The rows are grouped in 3 ways, from coarse to fine. Each group lies inside one group of the grouping before and may be the whole of it. The rows also spread widely along 8 directions, which tell nothing about the answers.
Some rows, each with its group in each grouping after it:
[ -8.0 -10.8  -5.1 -32.9  -8.2  -1.7  -9.2   0.9  13.7   2.0   1.0  -2.6
   7.8  -3.8  13.4  12.0  -3.5  -8.2 -23.1  -3.5   7.2  -2.2  18.3  14.1
  -4.5  20.3   4.1  16.3  25.5  -1.2  -4.5   1.4  -6.2  18.1] -> z_931 z_25 z_527
[  2.6 -21.0 -28.0  43.6  12.7 -14.5  15.2   3.1 -22.2   8.8 -20.8 -10.9
 -23.1  14.5 -16.8  -5.4 -15.1  29.8 -15.6  -9.8 -10.7  12.4  -4.2 -22.0
  -6.1   3.2  17.2  11.2  -7.6 -10.4  -2.0 -11.1 -11.4   0.6] -> z_78 z_694 z_953
[-10.5   7.0  -2.1 -16.1 -18.0   0.6  -9.3   0.5   8.4 -19.7  16.4   6.1
 -12.5  -1.3  15.2  12.1  -1.4  -7.3  13.3  11.4  -5.2 -10.4  11.8  23.0
   5.2   2.5 -23.1 -18.3  13.3 -17.5  16.0   1.9  -6.7  -1.1] -> z_180 z_5 z_257
[  1.0  30.9   9.8 -17.3 -16.9  11.6   0.0 -13.5  -4.2 -16.6  25.6  20.4
  12.8 -10.0  20.8   3.8  20.5 -23.1  -0.8  33.9  11.8 -31.0  -8.2  10.4
  23.4   5.5 -36.0 -45.3  -5.8  -4.3  12.1 -15.2  24.6 -18.6] -> z_180 z_48 z_188
[-14.1   3.2 -16.7  -2.1  -8.9  -5.0  -2.5   4.0   1.4 -17.9   6.2   6.5
 -41.7   0.8   0.2   8.9  -7.7   7.5  20.8  -2.0 -18.6  -6.7  17.3  10.3
   6.9 -13.4 -24.4 -22.7  18.1 -21.2  20.2  -1.0  -7.6 -10.7] -> z_180 z_806 z_358
[-18.5   7.1  -3.8 -17.0 -12.5   1.7   5.1   2.2  18.5  -8.8  25.5  -9.9
 -28.2  17.7   2.4  17.4  -2.9   3.6  43.3  -2.2  -9.4  32.2 -14.2  25.4
  -3.0   9.5 -19.9  -3.9 -29.8 -20.3  12.4  10.9 -30.6   0.7] -> z_78 z_694 z_538
[-13.6  -4.9  -0.1 -21.8 -10.5   1.7   9.7   1.7   2.8  -9.8  -6.4  -0.4
 -46.7   4.8 -19.1  -0.4 -11.0   7.0  36.0 -33.2 -10.6  20.0  33.0  18.3
   5.9 -25.0 -25.9 -27.8   1.5 -16.6   1.1  14.4 -14.6  -7.7] -> z_180 z_666 z_632
[-27.5  15.3  -6.7 -10.3 -16.2  11.0  20.8   1.9  15.1  -7.5   5.3 -18.2
 -41.8  24.8 -30.4  20.2  -8.8  15.3  34.6 -17.5   1.3  28.5 -17.1   3.4
   2.7  15.1 -17.1 -20.7 -30.2 -26.8   8.6  10.6 -30.4   8.4] -> z_931 z_25 z_397
[-25.9  24.9  10.8 -15.8 -23.9  28.5   8.4 -11.7  -1.0  -0.1 -13.0 -15.4
 -10.1  26.3 -17.5  18.2  14.0 -11.4  31.9 -22.2  23.7  38.3   2.3  -3.5
  16.3  -4.3 -26.7 -29.5 -33.6  -2.1  -8.2   6.9 -15.2  13.0] -> z_78 z_723 z_13
[ 30.9 -40.4 -15.7  27.3  20.7 -18.9  23.2  -1.1  -1.8  20.1 -14.4 -12.9
   9.5   4.3 -26.4 -18.6 -24.5  18.0 -50.5   7.9  -8.0  -4.0 -13.6 -14.4
 -12.3  41.6  42.3  31.6 -25.7   1.9 -32.8 -14.5 -21.8   7.3] -> z_180 z_48 z_738
[ 24.9  15.3  -2.1 -50.4   3.6 -10.1   5.9 -13.6  12.5   4.6  44.5  17.7
  10.5 -12.4  13.2  -9.4   7.0  -8.8   1.4   2.8   4.0  -3.9   2.4  26.0
   9.2  -5.3 -17.4 -17.4 -34.2  -0.8  14.8  -2.9  18.0 -27.6] -> z_931 z_807 z_214
[  1.2 -10.4  -7.7  21.9  11.0 -17.3 -43.0  -1.4 -35.5  -7.0  -6.6   9.9
   5.2  -5.6  13.6   2.8  24.3  -5.7  -7.0  -1.1 -11.3  -1.7  31.0  10.6
  16.5 -42.4  -8.7  -2.0  12.1   2.5  34.1 -15.9  -3.6  12.1] -> z_180 z_806 z_876
[-27.7  11.9   1.2   7.1 -24.4  12.3   7.0   9.7  11.4 -19.9   1.7 -14.7
 -26.0  20.8 -14.5  26.2 -10.9   2.9  32.9   2.2   0.1  14.1  -8.9  10.0
  -1.1  21.7 -15.9 -18.2  -4.9 -30.3   6.4  10.1 -36.3  17.1] -> z_180 z_5 z_724
[  6.4   1.9 -17.1  23.5   2.7   4.2  15.2 -16.5 -26.8  14.3 -29.1  -4.6
   4.8   4.6 -10.7  -7.1   1.8   4.6 -34.8  -5.2  12.9  -5.1   3.1 -36.2
  12.8   1.5   5.1 -10.1  -7.7   9.5 -12.8 -17.7  18.1  -3.2] -> z_78 z_723 z_673
[ 11.4   0.6   8.4  30.4  21.1  -7.3  34.9   8.8 -17.6   2.6   6.0   4.8
  13.6   7.1 -12.5 -32.3 -29.1  23.9   5.2   9.7  18.4   3.3 -24.5  -0.3
 -10.9  19.6   5.3 -15.2 -39.7 -24.1  -7.6  -2.0  11.6 -16.3] -> z_78 z_723 z_884
[-14.2  14.1  -3.3  -6.4 -13.5   7.5  21.2   2.3   1.3 -16.7   3.5  11.4
 -32.0  -0.1  -8.1  -1.8 -15.2   5.9  21.4   0.6   5.7 -12.5  10.2   3.4
   9.2  -0.7 -27.3 -41.5  17.7 -25.4   5.2  -0.3  10.5 -17.7] -> z_180 z_806 z_339
[-21.3  12.1 -24.4 -24.4 -36.1  11.1   3.2 -15.1  23.4  -6.7  -0.7 -22.4
 -27.9  23.7  -6.6  47.2   5.3  -8.5 -11.2   1.5  -0.1   5.8 -12.9 -18.6
   9.6  33.5  -6.9  -2.1   1.7  -6.2  -1.2  -5.2 -22.3  18.6] -> z_931 z_807 z_838
[ 19.4 -31.0  17.8  70.6  39.7 -22.1  -5.4  30.4 -44.8   4.7 -17.4   2.8
  46.5   4.1  -7.5 -32.9 -21.4  20.9 -16.6   9.7  20.2   3.9  -1.4   8.9
 -14.8   8.6  30.4  10.5 -20.2 -19.5   3.5  -4.7 -12.0  21.1] -> z_180 z_5 z_827
[-16.8 -29.6   6.4   0.9  -3.3   5.9 -31.8   8.0 -20.4  11.2 -42.0  -8.3
  33.9   2.9  19.1  10.2   3.9 -18.8 -33.6 -15.3  26.8  19.2  35.5  -2.8
  -1.9   4.3  17.3  25.9  39.2  19.2 -21.2  -2.7  -7.2  49.2] -> z_78 z_861 z_872
[  2.7   8.0  10.5  12.1  -3.3   5.0  30.6   3.1   2.2   0.7  -0.3  -4.9
  10.3  10.1 -18.7  -5.7 -20.1   5.0   4.0   8.6  20.5   1.1 -17.2   0.8
  -0.4  35.4   1.0 -21.5 -28.3 -19.6 -18.8   0.8 -10.7   1.6] -> z_180 z_5 z_827
[ 24.3 -37.1 -14.7   9.6  38.2 -45.2 -36.8  15.7 -27.2   3.4  17.0   4.3
  -0.1  -2.6  11.4 -19.8   2.3  17.9  -2.1 -15.6 -22.6  14.2  29.3  33.8
  -8.2 -41.5  11.3  26.9 -16.5  -6.5  45.7  -0.9 -11.3   2.2] -> z_931 z_807 z_838
[-18.4 -21.1  11.8  15.4  -1.6   5.8  -5.4  18.6 -13.3  -6.5 -30.3  -5.8
  -3.9  13.1 -13.1   3.5  -7.5   3.8   7.0 -15.9  14.3  17.0  21.6   7.4
  -1.4   0.4  -0.3  -5.4  13.9 -10.2  -9.8   5.7 -22.9  31.6] -> z_180 z_48 z_188
[ 23.5 -19.1 -18.3 -10.8  14.2 -21.2 -18.2 -10.2  -5.2   5.1  13.8   6.7
  -3.3 -11.9   5.9  -7.5   9.8  -3.2 -19.0  -1.2 -23.7  -4.7  24.1  17.4
   9.7 -17.0   1.7  14.7  -4.3   6.2  13.3 -14.9  -6.9  -7.8] -> z_180 z_806 z_339
[-15.5  -2.8  24.6  22.8  -7.2  14.5  36.2  18.1  -6.5  -7.7 -23.5 -10.0
  -3.7  20.8 -33.2  -5.2 -35.4  12.3  18.7  -6.6  27.1  21.0 -12.6  -4.1
  -8.6  33.7   1.5 -21.5 -15.6 -30.0 -30.1  11.2 -19.6  17.0] -> z_180 z_666 z_632
[ 18.2  -1.0 -13.6  -9.3  24.1 -20.4  23.2  10.5 -24.1  -1.0   9.2  29.3
 -23.9 -14.5  -1.7 -41.4 -20.1  28.5   8.8 -21.3   4.9 -21.3  34.4   9.8
   2.1 -42.2 -17.3 -44.1  10.4 -21.0  22.0   3.1  48.4 -46.5] -> z_931 z_807 z_214
[ 34.6 -23.3  -2.2 -29.5  24.3 -27.9  16.3  10.2  16.7   8.3  34.9  13.2
  21.8 -12.8  11.2 -29.3 -32.5  11.2 -19.9   8.8   4.7  -8.7  -2.9  31.3
 -22.8  28.2  20.4  21.8 -15.1 -12.6  -6.7   6.4   7.0 -13.6] -> z_931 z_807 z_214
[  6.4  11.9 -15.9  25.5   2.9   0.2  25.0 -11.9 -17.2   8.2  -1.9  -6.4
 -13.4  13.0 -15.5  -4.2   1.5  14.1   0.2  -2.0   1.8  14.1 -21.7 -20.0
   9.8   3.4  -4.8 -18.9 -39.3  -7.3  -0.5 -14.7   1.8 -15.1] -> z_78 z_694 z_953
[ -3.7   6.5 -16.4 -24.2  -6.1  -7.9 -12.4  -7.6  -0.6  -5.1  11.9   3.2
 -17.9   4.5   4.3  13.7  14.3  -1.7   5.6 -14.1  -7.2   8.0  17.3   8.6
  11.7 -23.2 -17.9 -13.3  -5.2  -4.1  28.0  -3.1  -1.7  -3.8] -> z_931 z_807 z_214
[ -9.2   2.0   9.9  75.5  17.2  -1.7  -1.7  24.3 -62.8  -9.8 -20.8  11.7
  28.9   4.6   8.4 -18.3 -12.0  15.1 -13.7  20.9  32.4 -13.4 -15.7 -20.6
  -0.1   3.0   2.6 -27.5   8.9 -19.5  17.8 -19.2  26.6   7.1] -> z_78 z_861 z_872
[ 14.1   8.4 -31.1  34.0  12.3 -10.5  15.5  -7.5 -50.1   8.0 -32.0  11.2
 -13.0  -0.6 -13.2 -17.2   3.3  20.1 -39.9 -10.8  15.0 -33.2  16.4 -48.2
  21.7 -25.5  -0.4 -41.4  12.1  -2.8  13.3 -27.0  51.2 -25.8] -> z_931 z_807 z_838
[  5.0 -30.2 -10.7 -47.2 -12.6  -4.6 -16.1 -10.0  27.2   4.0   0.2  -4.3
   1.6  -8.2  15.0  14.4   5.0 -21.2 -32.2  -1.3 -12.2  -4.0  28.1  21.1
  -2.1  18.6   8.3  28.6  23.3  17.2 -21.8   0.6 -21.2  19.5] -> z_180 z_48 z_188

New rows, each followed by its group in each grouping:
[-19.1  21.5  -0.4 -13.6 -31.2  27.2  20.2 -18.5  13.7   1.2 -10.8 -20.7
  -3.1  24.9 -13.8  27.1   1.2 -11.8  -0.1   1.6  21.5  19.4 -19.3 -18.8
   6.8  39.1  -9.0 -12.7 -23.5  -1.1 -26.7  -0.7 -14.5  15.3] -> z_78 z_723 z_13
[ 10.3 -21.7  11.5  21.3  22.5 -23.0  -7.8  25.0 -13.5  -9.2  16.1   8.3
  15.7  -3.8   9.1 -21.7 -20.0  14.8  14.0  10.7   0.3  -0.1   7.9  38.8
 -15.6   1.5   3.5   4.3 -10.0 -26.5  19.0   7.6 -15.3   3.7] -> z_180 z_5 z_827
[ 24.3  -4.9  10.6 -21.2   1.1  -9.7 -17.0  -9.1  16.0   3.7  29.8   3.4
  49.9 -12.4  26.3   5.8   7.9 -28.4 -31.9  37.8   2.3  -5.5 -14.9  26.8
   0.0  40.2  11.0  28.9 -22.0   9.2  -9.8 -13.8 -16.7  15.8] -> z_180 z_806 z_358
[  5.2 -36.2   0.8  17.1  13.7 -11.3   0.0  13.4  -5.9  11.9 -26.4 -17.8
   6.4  11.4 -22.0  -6.9 -15.9  11.7  -6.8 -23.0   2.8  29.7  19.8   9.7
 -11.0   9.7  26.1  23.1 -13.1  -5.7 -17.8   7.2 -39.6  31.6] -> z_180 z_5 z_827
[  5.5 -30.3  -5.7   0.2   1.3  -4.8   4.7   3.4  -3.3   8.6 -32.4  -5.1
  10.6  -1.1  -7.5  -6.3 -18.9   0.9 -33.1 -12.8  11.6  -2.4  30.6  -3.3
  -5.2  18.5  22.1  14.3  28.2   0.9 -28.9   2.0  -8.6  21.1] -> z_180 z_5 z_257
[ 10.8 -13.2   7.3 -14.9  18.3 -21.7 -40.1  10.9 -12.4  -6.1  29.7  15.8
  32.9 -17.1  36.0 -10.1  10.2  -7.7  -7.7  10.4  -1.3  -4.6  19.9  45.0
  -4.6 -15.5  -4.0  16.4   2.6  -4.1  36.5  -2.4   2.7   6.2] -> z_931 z_25 z_527
[ -4.1 -15.2 -15.7 -10.3 -10.3 -10.1 -24.8  -5.5  15.6  -2.1  12.7 -12.1
  12.5   5.1  31.1  29.3   9.5 -14.5 -25.5  23.8 -13.3   8.7  -9.3  12.1
  -8.2  33.6   9.7  42.3   5.6   5.1   3.1  -5.4 -30.3  26.5] -> z_78 z_694 z_538
[ -5.5  -3.7 -23.2  27.4   8.2 -16.8   1.1  14.1 -30.2 -12.6  -7.4   8.0
 -26.6   6.3  -1.6  -6.2 -12.4  25.2  -4.4  -3.4   0.6 -20.4  13.2 -13.4
   0.7 -17.6  -7.2 -26.6  21.8 -26.1  31.0  -8.7  20.6 -12.3] -> z_931 z_807 z_838
[ 10.4 -27.6  -9.4 -19.2  15.5 -13.0  -9.6   0.9 -12.1  16.2  -6.5   2.3
   2.1 -10.4   6.0 -18.8  -3.9   0.9  -9.0 -29.3   0.0  16.9  36.9  17.7
  -1.6 -19.7   7.5  13.3   1.8  12.9  -6.2   0.4   1.9   1.7] -> z_78 z_861 z_872
[-12.4 -13.2  -3.8  12.1  12.2  -9.2 -14.6  17.5 -29.1  -3.3 -17.6   7.2
  -5.4  -0.3  -0.1  -8.9  -2.9  15.2  -4.4 -22.3   8.7   0.0  35.4   7.0
   0.2 -26.9  -5.3  -9.7  27.5 -11.3  21.7   0.6   8.4   8.3] -> z_931 z_25 z_527
[-27.0 -37.8 -34.2 -11.3 -10.7 -15.9 -37.6   7.3   0.7  -6.7 -21.5  -8.8
 -33.7   4.6  26.2  28.3   3.6   1.6 -12.6 -18.7 -26.3  10.4  49.6   9.8
  -8.5 -15.7   2.2  34.3  62.0   0.0  12.8   7.5 -26.1  27.3] -> z_78 z_694 z_538
[-26.7   9.1 -26.8  22.8 -18.3   6.7  -6.5  -5.1 -14.1  -7.2 -26.5 -19.5
 -32.0  30.3 -21.5  36.7  12.4   7.3  -9.2 -14.3  -1.4  16.1  -3.7 -35.1
  13.9  -1.9  -6.0 -13.6   2.4  -9.9  17.0 -13.1 -19.6  24.4] -> z_931 z_807 z_214
[  3.3 -49.2 -27.3  -4.0  10.6 -29.0 -35.3   8.7   3.4  -0.2  -9.6 -11.6
 -25.7  -1.7   1.6   4.3  -4.0   7.8  -7.5 -26.8 -40.5  14.9  48.0  28.8
 -10.7 -20.4  15.4  43.0  22.3  -1.1  13.9   9.0 -44.1  22.3] -> z_180 z_5 z_724
[  9.6  19.8 -31.7  22.7  -3.0  -0.5  51.4 -14.4  -8.1   0.2   8.8   2.7
 -21.5  -1.5 -12.0 -11.9 -24.5  20.5 -26.3  25.7   0.3 -35.5 -39.8 -40.0
   5.2  36.6  -0.8 -34.4  -9.5 -16.1  -9.4 -26.9  35.2 -40.3] -> z_78 z_861 z_872
[ -6.6 -19.6   6.5 -21.0 -16.0   3.0   8.1   5.5  41.0   0.7   1.9 -26.6
  12.0  17.2  -7.4  24.0 -22.7  -8.1  -3.7   6.1   5.7  24.0 -12.0  21.6
 -17.9  64.9  20.3  34.1 -13.8 -11.8 -33.3  14.2 -58.2  40.2] -> z_180 z_5 z_827
[  9.7   0.6   8.3  42.3  23.3 -16.5 -17.1  12.1 -44.4 -10.1   5.6  23.2
  19.4  -9.6   9.3 -22.3   3.7   7.4   2.8  16.8   6.2 -13.5   7.0  11.9
  10.9 -27.7 -10.1 -23.2  -4.7 -15.7  33.0 -14.6  16.6  -4.6] -> z_180 z_806 z_876
[-12.7  13.3  14.2  17.3 -10.9  17.5  33.2   0.3   1.7  -0.2 -10.8 -12.8
  -4.3  22.7 -36.3   7.9 -16.8   3.8  17.7   0.6  23.4  23.4 -25.2 -10.6
   6.8  34.5  -1.3 -22.6 -34.7 -20.6 -23.3  -1.0 -23.8  16.7] -> z_180 z_806 z_876
[ 19.1 -30.2 -17.0  -5.6  17.5 -31.2 -11.0   7.4   7.7  -7.5  36.4  11.0
   7.0 -15.5  35.0 -16.5 -26.3  10.6 -16.9  28.8 -24.6 -19.9   0.8  34.1
 -23.9  16.7   8.6  33.4   9.4 -14.9  17.9   0.8  -0.6 -12.2] -> z_78 z_723 z_673
[-21.0   2.0 -20.7  16.8   2.4  -8.2 -38.7  -2.1 -33.2  -7.5 -10.8  -4.7
 -30.9  10.7  -4.3  17.5  33.0   7.7  10.4 -27.6 -17.7  15.0  30.2   1.1
  20.2 -54.8 -23.0 -15.4   0.4  -3.6  53.2 -10.6 -12.4   9.9] -> z_931 z_25 z_527
[  8.0  -3.1   8.2  -8.2  -1.1  10.2   9.0 -10.5  -1.7  15.9 -17.5  -8.3
  14.7   8.0 -22.3   0.5   7.7 -12.6 -11.5 -14.9  17.7  25.0   7.2  -2.8
  14.5  10.5   5.8  -2.0 -29.3  10.1 -26.6  -8.3 -17.9  18.6] -> z_180 z_806 z_339
[ -8.5   5.7 -39.8 -56.5 -35.0  -0.5   9.6 -23.1  48.1 -14.3  22.4  -3.5
 -55.7  -6.6   6.8  31.1  -6.8  -6.9   1.5   3.1 -33.6 -24.1  17.1  12.4
   6.8  18.6 -22.5 -11.7  26.5 -11.0  -0.1   3.7 -10.8 -21.4] -> z_180 z_5 z_827
[ 23.6 -31.6   3.2  52.9  38.9 -25.3  -3.1  18.3 -43.5   6.1 -12.1   6.5
  14.8   0.3 -14.9 -36.9  -6.1  24.1 -15.0  -0.6   0.1   2.8   6.3   5.9
  -3.0 -15.4  17.2   2.1 -25.7  -7.4   9.2 -11.0  -5.2   4.0] -> z_180 z_48 z_188
[-11.6   8.0 -22.7  -1.6 -13.6   4.7 -15.1 -22.5 -10.5   0.2 -10.2  -9.2
 -19.7  10.1   0.7  21.5  24.1  -7.9  -4.9 -11.9 -11.4  10.6  13.5 -14.6
  20.2 -20.4 -18.5  -7.7  -9.2   9.9  15.1 -10.4  -6.3   3.4] -> z_78 z_723 z_673
[-17.9  17.9 -26.6  16.9 -24.6  12.7  -5.0 -18.6 -20.8  -5.5 -31.6  -7.8
 -29.2   7.7 -11.7  26.6  22.7  -6.5 -16.1  -9.0  -3.7 -17.1  19.7 -33.7
  29.3 -14.8 -19.8 -36.2  22.5   0.9  10.6 -17.0   5.2   3.4] -> z_180 z_5 z_724
[ 28.7  -1.7  -2.5  29.4  16.4  -9.0  27.6  -5.8 -19.1  12.1  -6.2   1.5
  16.3  -1.3 -22.2 -28.0 -11.7  14.1 -21.3   6.7  11.7  -7.9 -11.4 -10.6
   5.2  17.4  12.8 -13.6 -35.7  -8.1 -11.7 -14.5   7.3 -11.4] -> z_180 z_5 z_257
[ 24.5   1.7  -5.3  15.7   8.0  -8.0  11.4 -16.9   1.1   9.8  19.6  -6.9
  41.8   4.3   7.8  -2.3  -2.7  -5.3 -44.9  39.3   4.7  -8.5 -43.0 -10.7
  -5.2  53.3  19.8  21.8 -44.5   3.8 -13.2 -22.6  -0.6   0.9] -> z_78 z_723 z_884
